The rows are grouped in 2 different ways at once. Each group adds its own fixed numbers to the row, and there is some noise. The rows also spread widely along 7 directions, which tell nothing about the answers.
Known rows, each followed by its group in each grouping:
[ -8   6 -24   0  -6  12  -8  -1  10   4   0   5   4 -10   1   1  16  -2
  -1   7  -3   4  -1  10  -1 -11   1   8  -3  -5  -8  11 -10  -2  10  19] | S J_829
[ -5  -3 -13  -5   2   7   2  -9  14  17  -6  -5  -9  -5  13  -7   7  -6
  -1   3  -6   1   0  -2  -7  -3  -4   3  -8  -6  -2   8   1  -4  14  24] | J J_860
[ -2  20 -23   1 -12  -3  -5 -19  -9  12  -1   8  -3 -19  -3   8  23 -16
 -12  -9   2   7   0  28  12  -2  -6 -10   2 -11  -5  10   2  -8  -6   8] | S J_535
[ -7   4  -9   5  -9   0  -6  -9   5   9  -8   2  -1 -20   8  -7   4  -8
  -5   2  -4  -5  -7  -4 -18  -6   3  14  -2 -12   7   5  -5 -10  -1  16] | R J_449
[ -8  -6 -18   4   4  12   2   0  18   6  -8  -4  -9  -5   8  -1  10  -4
   0   7  -5   4  -9  -2 -16  -9   2   9  -6 -11  -5  15  -2  -1  19  23] | R J_829
[ -1   4   8  18  -7 -10 -10 -13   3  17  -9   2 -19 -16   5  -8  -9  -9
  -6   0  -7  -4 -10  -8 -11  12  13   7  -3 -27  11   6   6 -12  -6   9] | J J_535
[ -3  15 -14  -5 -13   0  -3  -8   2   7  12  -5   5  -9   2 -12   2 -19
 -14   0  -7  -1  12  13   2  -5 -11  -8   6  -1  -4  -8 -18 -16   0  19] | J J_449
[  0   7 -17 -12  -5   4   3 -12   1  13  18 -11   0   0   0 -11   1 -23
 -13  -1  -5   5  16  12   6  -1  -8 -18   6   0  -9  -4 -13 -17   9  22] | J J_860
[ -6   1  -4   7  -3   7 -11  -3   6  10  -8  -2  -1 -11   0  -6  -2  -3
  -6   4  -3  -3   1  -5 -13  -3   5  14  -7 -15   0   4 -10  -2   3  17] | S J_535
[  0  16 -13  -6 -10   1  -9 -19   1  16   0  -1  -4 -16   7  -2   7 -15
  -4 -10  -4   1   2   9   3   4  -3  -5   2  -3  -2   1  -9 -11   0   9] | J J_860
[ -4  -7 -18  -4  -1   5  10   0   8   8   7  -6 -12   7  -3  -4   5 -17
 -11  10  -7   5   0  10  -9  -6   2  -2  -1 -15  -5   5   4  -2  13  25] | R J_829
[-11  -7   3  13  -7   1 -12  -6   7  10   0   0  13 -17  12 -11  -8   2
  -3   4 -12  -3   5 -12  -9   7  12   2  12 -13   4   6 -12 -14   1  18] | S J_829
[ -4  23 -27  -4 -19  -2  -7  -3   4   7   7  11  -5  -5 -18   1  19 -17
 -12   9  -2   0  -4  33   2 -16  -1  12 -15  -5  -1  -3   0   1  -5  14] | J J_829
[ -4   4 -11   1  -2   6  -4  -7  11  15 -21   1 -17 -13   5   1  13  -5
  -2  -1   0  -5 -11   5 -11  -2   1  22 -11 -21  -4   8   6  13   2  12] | S J_535
[ -6   2 -20   8  -4  -1   2  -4   8   8   3   3  -2 -13   6  -4  12  -7
  -4   7  -7   6  -4   5  -5 -11  -3  -2  -2  -9   3  10  -8 -16   3  23] | J J_449
[ -2 -14   0   1   6   5   7  -1  16  19 -12  -9 -19   0  12  -8  -4 -11
  -4   7  -8  -9  -2  -6 -14   7   6  12   1 -28  -5   1   8  13  12  19] | S J_829
[ -8  11 -35  -7  -4  15  -6  -3   6   5   3   7   6 -13  -6   4  28   1
  -3   5   5   8   0  16   2 -21  -4   6 -12   2 -10  13 -11  -6  11  21] | S J_860
[-13 -11   1  -1  -9  -4   7 -11   6  18  -5  -2   2  -8  12 -14   0  -6
  -4   6 -11 -13   9   5 -14   2   4  11   3 -18  -1  -9   7   3  -4  16] | S J_829

New rows. What belongs after each?
[ -1  13 -14   2  -9   3  -5  -7  -1   7   2   2   0 -17  -2  -5  10 -14
 -12   1  -2   1   3   7   0  -2  -3   0   6 -11  -4   2 -13 -10   5  14] | S J_449
[ -8   4   1   3 -12   1  -6  -5   0   9   6  -4   8 -11   2 -18  -9 -10
 -13   6  -6  -9  11  -5 -12  -2   3   8   8 -14   1 -10 -19 -10  -2  18] | S J_449
[  1   0 -16   6   0  -5  11  -5   8  16  -1   1 -21  -7   4  -2  12 -15
  -8   5  -6   5  -7   7  -3  -4  -2  -5  -4 -20   1  11   7  -7   9  22] | J J_449
[  2  17 -16   6  -9  -4  -9 -14   4  13 -11   6 -16 -18   2   5  15 -15
  -8  -7  -1   5  -8  12   1   2   0   1  -6 -12   1  14   3  -7  -2   7] | J J_535
[ -4   4 -19   2   3  13  -7   3  13   7 -12   0 -10  -7  -2  -2  14   0
  -4   7   2   1  -5  -1 -11 -11   0  19 -14 -12  -8  12  -6   9  11  19] | S J_535
[ -5   7   3  13 -15  -5 -16 -10   6  12   0   5  -3 -19   4  -8 -10 -12
  -4   3 -12  -4  -4  -6  -7  12  15   6   5 -17  10   2  -9 -17  -3  10] | J J_829
[ -4  15 -26   5 -12   4 -15  -9  -3   4  11   9  11 -20  -7   1  16  -2
  -6   1   2   8  -1  12   6  -8   6   1   0  -2   0  13 -15 -19   2  13] | S J_860
[ -4   0 -18   6  -3  12  -4   0   5   2  16  -3   7  -6  -3  -6   3  -6
  -9   9  -8   9  10   3   4  -3   2  -8  11  -7  -8   9 -20 -15  13  22] | S J_829
[ -5   4 -12  -5  -6  15  -7  -3  13   7  -6  -1  -6  -4   3  -3   6  -8
  -5   6  -3  -5   1   3  -8  -1   1  14   0 -13 -11   2  -5  10  11  12] | S J_829
[ -3  18  -8   3 -21 -10 -11  -8  -4   9  16   1   0  -6 -15  -9  -5 -25
 -19   5  -8  -2   8  16   7   2   8  -3   6 -10   2 -10 -10 -15  -8  11] | J J_829
[ -1  -6 -25   1   7  18   5  10  15   4  15 -10  -7   8  -7  -6  11 -11
  -8  13  -5  12   8   4   3  -9   0  -7   1 -12 -13  12 -10  -2  26  27] | S J_829
[-11  -2  -5   6  -9   6 -12   1  12   6  -1   3   8 -11   0  -9  -1   2
  -4  11  -7  -8   1  -6 -15  -5  13  22  -3 -12   2  -1 -12  -1   1  19] | S J_829
[ -9  -6 -12  -5  -2   3   5  -1   6  10  18  -7  11  -3   1 -17  -1  -5
  -8  11  -9   1  12   3  -5 -11  -2  -6  -2   1   1  -4 -13 -18   6  28] | J J_860
[ -4  -4 -15   4  -3  -3  10  13   9   7  14  -2 -12   5 -16 -13   4 -10
 -13  24  -7   0  -4   6 -10 -23   3  10 -14 -16   6   0  -4  -8   8  29] | J J_449
[ -6   9  -8   0 -17  -4  -1  -9  -1   8  14  -4   8 -13   6 -17  -4 -16
 -12   1  -8  -1  15   5  -1  -1  -4  -8  10  -4   2 -10 -19 -22  -6  20] | J J_449
[  2  10 -13   9  -6   7 -12   7   7   5  -2   3 -14 -10 -14  -2   5 -10
 -10   8  -1  -2  -9  -2  -7  -7   9  22  -6 -18  -2   6 -11   1   9  14] | S J_449
[  6  27 -17   6 -15   0 -14 -10  -1  11 -16  14 -24 -19 -12   9  18 -20
 -11  -4   6  -7 -18  14   0  -2   8  24 -10 -25   0   5   2  11  -1   0] | S J_449
[-12  -1  -6   4  -7   3  -3 -11   6  10  -9   2   9 -25  22  -9   8   4
   0  -2  -8  -6   2  -5 -14  -3  -2   8   2  -9   1   4 -10  -8   0  19] | S J_449
[  0   6 -25   3  -3   5  -6  -6   0  13   0   8  -5 -11  -5   3  22  -3
  -3   5   2   7  -8  11   2 -14   5   8 -10 -12  -1  16   0  -4   8  17] | S J_860
[ -3   4  -7 -11  -5   7  -7 -21   4  20 -19   0  -8 -18  14  -4   6  -7
   0 -10  -2 -10   3   2  -9   7   0  12   0 -11  -8   1   0   6   3   7] | S J_860
